There are 4 nested groupings, the coarsest first. Each group lies inside one group of the grouping before and may be the whole of it. The rows also spread widely along 15 directions, which tell nothing about the answers.
In the rows, zero is written as 128.
Some rows, each with its group in each grouping after it:
[148 148  85 133 105 169 124 127 179 129 138 151 168 124 110 102  99 130
 169 128 133 139 139 116 166 158 146 110 158 116  71 144  98  98 144 132
 116 137 139 106 103 151 149 110 155  88 130]
j99 j622 Fir j671
[100  83 148 149 108  97 147 133 120 167 108  79 131 126 115 157 142 138
 111 119 109 161 111 122  94 114 124 140  88 148 128 104 146  97  96 125
 137 111 122 143 121 112  92 156 115 124 171]
j819 j339 Fove j228
[134 134 140 119 130  99 136 153 144 182 109 126 165  93 128  87 128 144
 144  88  75 133  98 127 120 146 121 134 111 130 108 161 137 139  84 140
 158 118 103  84 128 117 100 158 135 113 165]
j819 j339 Zod j173
[133 125 131 126 125 139  79 143 125 120 151 117 182 145 152 152 115 111
 139 123 106 123 105 146 113 131 165  97 114 123  75 125 121  84 137 151
 101 151 173 139 149 117 119 141 139  81 167]
j99 j171 mabe j137
[119 142 121 165 129 155  92 186 130 148 142 144 192 151 132  88 159  85
 178 129 170 126 145 122 134 126 133 145 145 105 148 122 149 160 110 126
 154 121  90 127 172  95 108 161 120 166 148]
j819 j989 Pubik j675
[118 102  80 149  55 108 161 115 176 137 107  98 122 153 134 165  81 163
 137  58  77 214  74 149 107 110 155 105  61 114   4 126 117  71 115  87
 153 170 201 106 107 149  30 141 194  68 227]
j90 j975 tam j40
[114 111 121 153 111 114 139 134 132 159 106 123 143 134 134  99 124 128
 133 116 121 119 110 114 124 125 126 132 109 100 118 142 142 130 110 120
 163 102 118 102 130 128 101 132 151 140 155]
j90 j325 rol j636
[143 134 114 135  96 129 130 148 129 149 170 123 162 118 107 153 160 111
 162 135 119 201 121 101 106 121 111 161 105 137 147 107 148 116 107  96
 139 134 113 140 139 112 125 144 131 148 141]
j819 j339 Fove j704
[105 111 131 137  99 137 116 132 136 148 134  95 129 116 135 132 123 141
 149 102 125 141 119 128 119 139 128 146 118 142  95 124 128 131 105 119
 110 131 130 136 135 141 112 135 111 133 141]
j819 j339 Zod j896
[130 113 100 138  67  86 118 117 134 147 138 101 116 122 141 125 137 131
 144 112  87 153  84 141  91 128 143 146 101 100 102 138 138 133 108 108
 145 124 151 103 133 143 117 103 154 127 138]
j819 j989 Tudul j159
[110  65 168 116  58 133  54 130 129 155 180  51 130  83 137 136 147 135
 191 101 133 149 124 162  41 171 132 179 146 156  89 103 103 143 108 146
  73 116 135 157 158 158 100 117  68 152  95]
j90 j325 Gik j461
[131 187 102 156 130 146 162 160 127 184 140 124 166  96 101  40 142 150
 190 150  72 132 161 136 124 134  81 193 117  75 141 212 157 196  71 120
 145  80 108  40  96 130 114 179 145 104 113]
j99 j171 mabe j685
[152 129 139 153 162 112  89 134  65 127 133 109 117 140  98  98 128 108
 121 165 125 108 142 108 100 136 123 135 143 147 157 117 108 148 138 124
 119  86 148 135 137 122 130 106 114 122  92]
j90 j975 tam j229
[ 91 106 109 129  81 149 116 102 182 158 127 121 145 107 131 134 116 143
 169  98 127  95 116 134 130 165 153 137 132  90  78 158 117 109 130 159
  90 106 126 125  98 185 147 105 152 107 122]
j90 j325 rol j149
[193 141  77 122  97 108 111  86 174 139 125 155 113 111  40 117  99 122
 161 121 102 204 112 111  99 168 142 109 177 152  88 110  40 107 153 104
 145  99 140 120  64 160 120  49 159  62 110]
j90 j325 Gik j611
[ 97 161 103 176 151 142 128  82 120  91 113 151  60 125 113 129  98 125
  58  84 144 136 140 132 162 166 132 113 134 169 126 140 125 142 139 105
 107 160 158 163  78 174 160  92 141 101 116]
j90 j312 duni j574
[ 78 116 111 157  60 116 149 139 169 189 111 120 156 107 158 121 157 140
 158  90 103 164  97 149 113 122 117 169  98  91 120 142 185 148  56 108
 171 116  79 107 123 129  95 171 129 166 183]
j819 j339 fusig j720
[176 212  49 107 116 115  89 135 183 134 180 195 185 124  70 117 133 119
 175 129  83 200  70 125 119 139 158  98 108  94 122 133  95  96 107 131
 124 175 145 147 101 109 154 126 145  62 129]
j819 j989 gude j401
[119  83 129 172 106 138 155 124 111 130 115  69 121 138 112 142 125 126
 116 146 129 137 172 132 116 129 130 139 124 136 100 133 137  93 152 131
 122  99 169  98 104 154 109 120 154  87 141]
j99 j622 zikis j161
[138  66 116 128  79 113  95 153 143 162 117  95 173 153 175  81 115 133
 154 181 146  76  85  98 139 112 164  87 127  84  99 102 111  73 127 160
 142 100 130 111 173 100 145 115 108 153 129]
j819 j989 Tudul j558
[130 169 115 153 133  91 134 119 119 124 140 147 114 104 105 137 160 101
  95  70  82 184 118 151 103 159 127 149 105 147 147 162 164 154 111 112
 152 155 142 113 106 144 120 125 173  99 150]
j819 j958 netad j391
[118 159 130 146 169 120  65 113  81  82 156 137 104 155 105 156 118  87
 125  65 123  91 114 136 100 156 161 135 116 112 109 161 119 165 175 121
  90 145 197 142 149 164 115  83 194  86 124]
j90 j325 govu j291
[169 150  99  77 109 158  35 128 178 154 178 133 190 110  79 118 107 137
 229 161 107 108 111 128 105 167 171 106 174 118  68 122  32  92 144 183
  36 110 145 156 109 148 173  95  96  45  75]
j819 j989 gude j401
[117 121 114 142 123 143 115 135 122 125 131 108 118 155 125 113  94 144
 142 126 155 113 108  85 154 120 136 118 113 124 100 113 104 123 125 106
 109 135 150 146 148 123 126 118 115 139 125]
j819 j339 Zod j896
[137  92 169 166 156  81 133 185  84 151 112  85 150 118 139  60 150 115
  87 108 107 134 136 141  90 146 126 122  96 144 142 154 163 127 110 166
 179 130 153  73 163 101  63 175 135 116 161]
j90 j975 tam j229
[136 164 103 168 134 148 103 125 116 134 100 133 132 142 117 131 121  98
 145 116  83 136 167 182 114 131 130 134 165 146  75 155 120 167 131  98
 133  94 144  92  96 156  92 121 167  53 172]
j819 j989 Pubik j675
[144 176  93 116 137 148 133 129 176 113 134 203 169 129 141 140 102 110
 125  72 138 142  94  88 195 147 150  87 126 147  93 130 122 105 140 103
 137 186 114 144 129 126 161 115 172 132 169]
j819 j989 gude j401
[123 145  92 162  90 127 115 107 123 145 125 136 133 119 153 128 143 112
 128 142  90 144 128 156 116 132 122 144 130 115 128 142 161 139 104 103
 144 105 125 116 107 153 144 121 143 129 139]
j90 j975 tam j40
[138 136 151 128 154 110  99 172  98 160 165 129 186 135  77 137 171  94
 175 137 133 138 115  83  89 120 121 167 109 112 184 112 139 142 116 132
 127 102  98 151 163  86 113 154 124 150 128]
j819 j339 fusig j720
[132 106 121 148 109 175 194 119 123 108 116  97  93 125 164 138  74 155
  88 118 154 150 161  75 199 122  94 118 121 217  68 106 120 106 136  56
 118 159 145 124 120 147 138 120 127 159 142]
j819 j989 Pubik j675
[151  74 148  97 113 121 130 101 121 160 122  88 121 117  95 152  95 147
 166 152 129  82 117  47 127 140 128 141 149 150  99 104  67 103 162 122
  83  56 118 134 117 153 161  65 129 133  86]
j819 j339 fusig j720
[ 67  99 106 177 101 102 140 133 157 151 111 126 152 153 115 119 153 123
 111 127 168 130  95 115 133 122 160 125  92  65 169 114 169  87 100 157
 154 130 110 159 121 102 133 148 125 156 152]
j99 j622 Fir j671
[131 155 103 160 116 147 106 152  68  96 173  86 109 161 152 128 114 136
 117 148 112 183 117 131 120  85 105 131  73 148 108 108 146 135  95  63
 114 183 200 145 168 104  99 161  97 128 146]
j819 j339 Zod j896
[153 182 125 121 145 153  86 149 120 131 155 144 168 120 104 107 109 127
 175 116 103 164 124 132 120 131 110 143 144 161  95 115 102 163  98  87
 113 141 121 139 135 104 100 150 104 116 147]
j99 j622 Fir j671
[116  84 132 142 111 123 153 152 129 157 126  94 150 141 126 121 128 140
 133 143 156 125 113  69 145 115 129 128  94 118 134 109 137  85 119 134
 136 121 122 133 151 106 127 143 118 161 136]
j819 j339 Zod j896
[ 92  30 164 164  85 109 115 163 114 137 145  51 135 152 137 149 160 102
 150  95 188 125 128 105  88 140 163 155 102 103 119 111 152 102 156 155
 132 123 153 126 194 133  82 121 152 162 143]
j819 j339 Fove j228
[126 190  81 138 129 140 107 165 158 129 158 180 194 147 139 109 138 108
 161  93 116 140  91 130 151 124 153 114  89  75 114 162 157 129 108 127
 140 182 139 120 151 109 126 164 170 112 172]
j819 j989 gude j401
[135 125 128 153 142 124 110 157 119 133 149 128 155 134  98 110 156  91
 147 119 148 122 143 106 118 155 145 139 131 104 151 153 137 131 151 156
 133 119 139 107 146 135 129 119 162 110 116]
j819 j339 fusig j720
[103 121 185 108 151 136 103 172 107 173 188 103 197  91  96 104 173 122
 204 123 155  67 137  80 104 158 114 213 117  96 184 151 151 168 112 172
  72  95  78 143 170 114 154 160 103 190  74]
j99 j622 Fir j671
[112  95 173 167 138 134  37 148  88 115 132 103 131 145 137 134 141  70
 139  86 162 118 151 167  76 161 157 139 174 161 108 104 121 160 156 139
 120 118 142 152 172 140  78 111 124 125 149]
j90 j312 duni j574
[ 88 103 121 183 143  78 102 118 126 125  96  93  73 157  61 110 120 126
  97  77 146 138 106 143  88 155 178 107 115 113 123 132  97 128 133 159
 131 127 180 143 107 138  77 102 139  60 135]
j819 j339 Fove j228
[114  96 134 153 100 109 141 167 152 185 125  79 171 121  78 138 162 126
 182  92  96 187 137 152  64 134 136 164  99 105  97 149 140 111 109 156
 147 106 137  90 120 131  39 173 160  71 185]
j819 j339 Zod j896
[162 161 142 117 151 141 125 156 112 123 162 148 157 107 128 128 127 106
 138  93 127 162 129  92 144 141 105 143 129 193 123 116 127 154 120  82
 131 162 108 137 157 108 127 138 129 163 142]
j819 j989 Pubik j675

New rows. What belongs after each?
[120 123 111 143 101 141 140 140 155 146 131 128 153 131 128 116 125 131
 153 113 138 137 122 102 151 135 132 134 120 120 106 132 132 117 119 121
 133 131 120 119 130 131 126 134 143 138 142]
j819 j958 netad j391
[137 177 120 149 126 115 103 129 139 173 127 180 175  81 111 121 184  79
 153 106  76 167 141 169  89 164 112 175 162 135 168 153 169 178  91 121
 168  86  59 113  97 141 127 139 149 130 152]
j90 j975 tam j229
[127 160 100 150 126 140 109 172 149 160 102 151 199 143 168  86 124 129
 115 155  95 150 107 162 150  98 130  73 112 135 109 116 149  96  65 132
 162 154 112 127 130  71 111 201  87 101 203]
j819 j989 gude j401
[102  58 155 179 106 128 150 165 123 154 132  61 137 131 100 101 149 128
 127 154 190 159 161  98 107 138 125 149 124 138 159  96 133  99 118 155
 139 108 121 138 135 103  98 152  87 156 113]
j99 j171 mabe j685
[111 137  94 176  78 182 117 158 129 141 138 130 177 142 194 125 159  92
 163 149 130 136 162 154 151 114 118 152 136  97 111 147 196 139 111 101
 156 121 115  92 158 141 134 154 149 154 170]
j819 j339 Zod j896
[ 99 139 119 154 140 172 125 153 152 134 145 122 151 125  99 117 132 133
 127 132 172 146 160 118 153 146 131 119 125 156 138 118 122 102 113 156
  83 160 125 175 109 121 146 163  82 109 115]
j819 j989 gude j401
[135 123 103 136  82 144 115 123 114 119 171 105 138 138 143 162 127 124
 139 141 113 174 115 123 108 112 121 136  93 131 101 111 139  97 124  92
 111 151 170 145 140 135 126 130 135 130 140]
j90 j325 Gik j461
[137 117 122 134 114 151  92 129 120 121 120 116 131 120 193  89  97 130
 110 139 124  82 126 130 168 150 142  88 152 150  80 141 121 113 133 138
 117 137 152 105 150 148 169 104 112 120 122]
j819 j339 Zod j173
[ 95 105 152 171 177  94  72 137  90 145  75 101 121 176  87 113 121 111
 104 133 139  84 113 135  97 119 162  98 135 127 139 102 102 129 122 158
 127  81 136 161 130  96  85 130 100  82 156]
j819 j339 Fove j228
[107  88 154 128 115 143 107 123 121 165 118  81 137 114 125 144 122 141
 149 145 129  95 139 115 119 137 126 144 145 156 108 109 110 114 120 143
  84  81 110 150 122 141 141 123  88 128 119]
j819 j339 Zod j896
[106 125 121 121  66 122  75 119 152 152 147 114 145 103 178 131 119 143
 169  69  77 146  74 181  89 145 143 145 111 115  55 140 136 144  89 116
 117 150 140 126 143 153  98 138 129 125 168]
j90 j312 duni j574
[140 101 137 135 101 146 111 145 133 127 155  89 126  92 152  85 125 124
 159  90 132 110 154 131 128 189 141 142 149 135  78 181 123 144 154 152
 112 136 165  61 155 182 135  97 160 108 101]
j819 j339 Fove j704
[122 102 140 142 104  70 158 146 114 175 125  92 150 111 122 144 169 123
 119 110  76 168 104 133  76 115 120 161  73 126 145 134 172 120  89 123
 164 114 119 106 129 108  89 163 149 132 173]
j819 j989 Pubik j675
[172 126 118 105  96 100 124 118 126 155 150 119 140  98 119 130 130 129
 164 126  74 149  97 101 105 141 122 147 122 132 108 140 116 126 126 104
 135 104 130  92 129 142 142  94 160 120 122]
j819 j339 Fove j704
[112 126 110 137  97  88 118 113 118 145 117 130 123 137 170 106 117 131
 134  87  90  91  63 124 119 121 139 139  89  69 105 164 155 160 108 100
 162 113 141  91 151 140 116 109 179 157 156]
j90 j325 Gik j461
[167 153 123 113 145 136  28 151  84 118 193 149 183 144 138  89 143  78
 191 163 133  51 109 103 109 146 153 133 146  67 145 153 117 155 161 151
 102 103 148 118 195 130 174  87 150 140  74]
j90 j325 rol j636
[121 217  68 149 144 108  60 115 143 139 137 204 157 142 102 100 138 102
 150 112  82 127  73 166 113 138 157 119 120  57 148 162 136 161  97 132
 140 130 128 142 102 125 143 127 156  82 144]
j90 j312 duni j574
[136 174  97 142 135 156 158 116 134 123 152 164 122 106 105 108 119 131
 116 125 138 158 138  81 167 146  94 140 118 150 152 141 133 137 116  88
 126 147 115 139 100 143 169 120 135 150 100]
j90 j325 rol j636
[117 120 137 138 123 121 100 133 109 137 128  97 121 120 144 108 116 139
 122 118 106 114 112 137 116 137 130 125 118 141 104 137 125 138 105 129
 111 129 151 122 137 134 122 131 106 111 130]
j819 j339 fusig j720
[106 158  72 193 174 138 141 123 152  89  93 181 106 202  59 128  97  98
  89 100 206 132 130  77 191 132 175  72 129 114 137 114  99 101 173 119
 141 155 155 171  97 123 130  93 177  88 147]
j819 j989 gude j401
[102 131  76 171 116  91 105  78 171 148  83 142 114 125  71  94 132 123
 101 147 108 107 117 170 115 171 182  94 159  75 141 158 109  95 127 195
 129  84 142 124  40 162 170  80 141  35 107]
j99 j622 Fir j671
[108  79 143 146  83 142 118 112 118 133 112  99 133 127 184 145 119 115
 130 126 142  89 132 121 140 133 135 142 152 138  93 112 147 124 140 105
 131  95 114 118 147 151 145  95 136 174 146]
j99 j622 zikis j161
[123 127 133 149 134 132  98 151 125 147 113 128 158 132 148  89 117 119
 141 106 123 110 122 137 127 142 138 119 134 129 100 137 129 142 114 134
 141 121 127 114 147 125  97 144 128 127 156]
j90 j975 tam j40
[148  82 154 136 111 113 120 145 114 139 138  89 135 115 120 118 126 119
 135 109 131 151 130 111  93 150 126 134 126 159 104 116 113 112 142 127
 141 122 146 111 153 132  89 116 138 132 133]
j90 j325 govu j291
[121 102 112 162  91 179 164 128 110 151 102  82 129 143 161 137 104 145
 141 179 121 116 173 108 164  95  95 144 132 146  80 125 142 113 124  82
 122  82 131  95 118 149 132 135 129 131 150]
j819 j339 Zod j896
[ 73 138 120 163 131 193 136 157 141 122 166  99 152 141 100 155 133 145
 126 129 170 165 166 123 152 126 122 132  86 153 123 116 141  85 105 146
  54 186 156 195 111 122 127 200  82 102 132]
j819 j958 netad j391
[140 103 175 149 151 118 111 169  53 103 148  93 121 131 184  99 139  96
  85 116 153 101 140 100 134 134 115 136 118 179 146 121 162 156 138 108
 142 152 145 114 207 107 129 126 121 190 124]
j819 j989 Tudul j159
[140 193 123 125 152 129  79 135 107 117 164 146 159 105 121 126 132 121
 109 124  74 177 109 167 106 135 118 120 115 170 129 120 136 132  79 114
 105 177 143 164 119 100 134 165  85  93 149]
j99 j622 Fir j671
[141 116 103 145  86  79 130 134 135 154 129 117 130 127 123 103 146 114
 155 104  98 144  94 126  95 135 145 149 110  83 117 153 139 146 123 116
 172 106 138  75 141 137 104 101 184 128 142]
j819 j989 Tudul j558
[127 142 101 128 102 159 129 120 148 133 159 139 137 120 116 126 108 143
 152 129 145 151 114  86 150 135 113 136 115 135 118 112 112 115 116  94
 106 144 122 159 122 135 151 121 115 156 107]
j90 j325 govu j291
[112  98 127 140 100 164 143 147 130 154 130 110 166 148 153 123 109 137
 170 140 157 102 127  78 154 105 114 143 110 107  97 117 136 115 125 102
 125 104 112 124 156 125 116 144 137 176 146]
j90 j325 rol j149
[118 137 113 122 132 142 107 140 164 156 106 182 198 156 140 138 113 108
 159 119 151  89  83  75 181 118 155  98 134 100 116 106 125  99 126 126
 144 115  76 157 148 100 151 127 143 159 174]
j819 j339 Zod j173
[193 175 101 127 104 120 113 129  88 119 209 132 145  89 120 144 169  95
 144 147  61 214 138 135  78 145  97 172 109 152 148 147 156 138 123  88
 129 147 162 105 131 148 148 120 160 117 104]
j90 j975 tam j40
[124  77 100 127  67 144 123 113 185 181 111 105 154 127 111 107  98 161
 193 161 142 101 114  91 136 141 150 124 149  93  78 112  77  80 131 151
 104  68 113 128 101 155 142 100 119 126 105]
j90 j975 tam j229
[100 134 144 175 162 156  95 160  89 113 138 126 146 148 133 136 153  85
  97 133 173 126 160 125 142 131 129 124 132 159 168 109 162 127 125 136
 118 147 125 172 156 108 137 155  98 142 139]
j819 j339 Zod j173
[141 145 123 140 158 114 101 135 147 136  95 168 148 137 106 104 113  98
 129  87 135 109 115 117 143 157 161  95 163 142 109 130  98 137 145 137
 151 118 111 123 123 124 119 100 156  99 156]
j819 j989 gude j401
[107 107 133 146 125 135 174 112 121 137 125  92 101 118 105 148 103 155
 115  98 130 134 140  90 137 141 115 150  94 156 102 138 123 113 135 112
  94 126 153 135 102 161 117 127 150 123 124]
j90 j975 tam j40
[124  56 150 113  58 140  75 131 138 166 150  71 178 115 162 161 139 120
 187 139 114 117 121 148  73 137 145 144 140 125  70 108 119  88 133 155
  95  92 133 131 154 149 115 122 116 129 142]
j90 j325 Gik j461
[ 78 103 136 173 128  93  88 172 150 184 119 144 194 147  96  85 192  84
 159 114 176 111 104 129  87 140 160 145 121  48 204 126 165 135  98 191
 177  91  70 147 152  87  96 162 123 165 148]
j90 j325 Gik j461
[138 129 111 186 122 147 121 184  94 134 149  97 151 163 109  88 157  98
 162 165 153 157 176 125 110 110 117 155 126 111 145 130 147 150 127 113
 148 113 148  98 157 108  89 153 133 124 129]
j819 j989 gude j401
[ 68  97 135 202 158  96 138 144  62 143  78  76  97 186 131  93 136 126
  76 159 146  51 131 120 127  88 136 130  83  82 172 141 168 146 113 140
 140  80 152 121 140 103 109 148 126 134 137]
j819 j989 Tudul j558
[130 104 135 109  67 166 133 133 121 147 171  75 150  88 194 130 115 158
 166 124  87 126 134 132 122 133  96 164 101 144  59 156 148 125 109 105
  91 136 153  92 151 164 133 147 127 148 129]
j90 j325 Gik j461
[177 117  81 144  74 154 105 145 162 124 171 143 153 125 118  68 129 105
 170 162 183 175 136  86 143 160 134 113 167 120 128 107  96 101 148 121
 157 137 129 116 146 133 157  85 122 159  82]
j90 j325 Gik j461
[177 164 103 117 112 158  69 124  92  88 170 137 136 143 174 130  86 114
 148 130  93 135 105 127 133 121 124 108 129 150  57 123 106 136 145  64
 111 161 187 119 171 139 130  98 148 119 138]
j90 j325 govu j291
[137 133 120 145 129 102 119 124  91 133 132 111 107 128 135  84 113 137
 124 123 107 108 106 107 119 135 122 140 106 117 127 149 129 158 117 107
 134 114 156 104 142 136 125 111 140 142 108]
j90 j975 tam j40
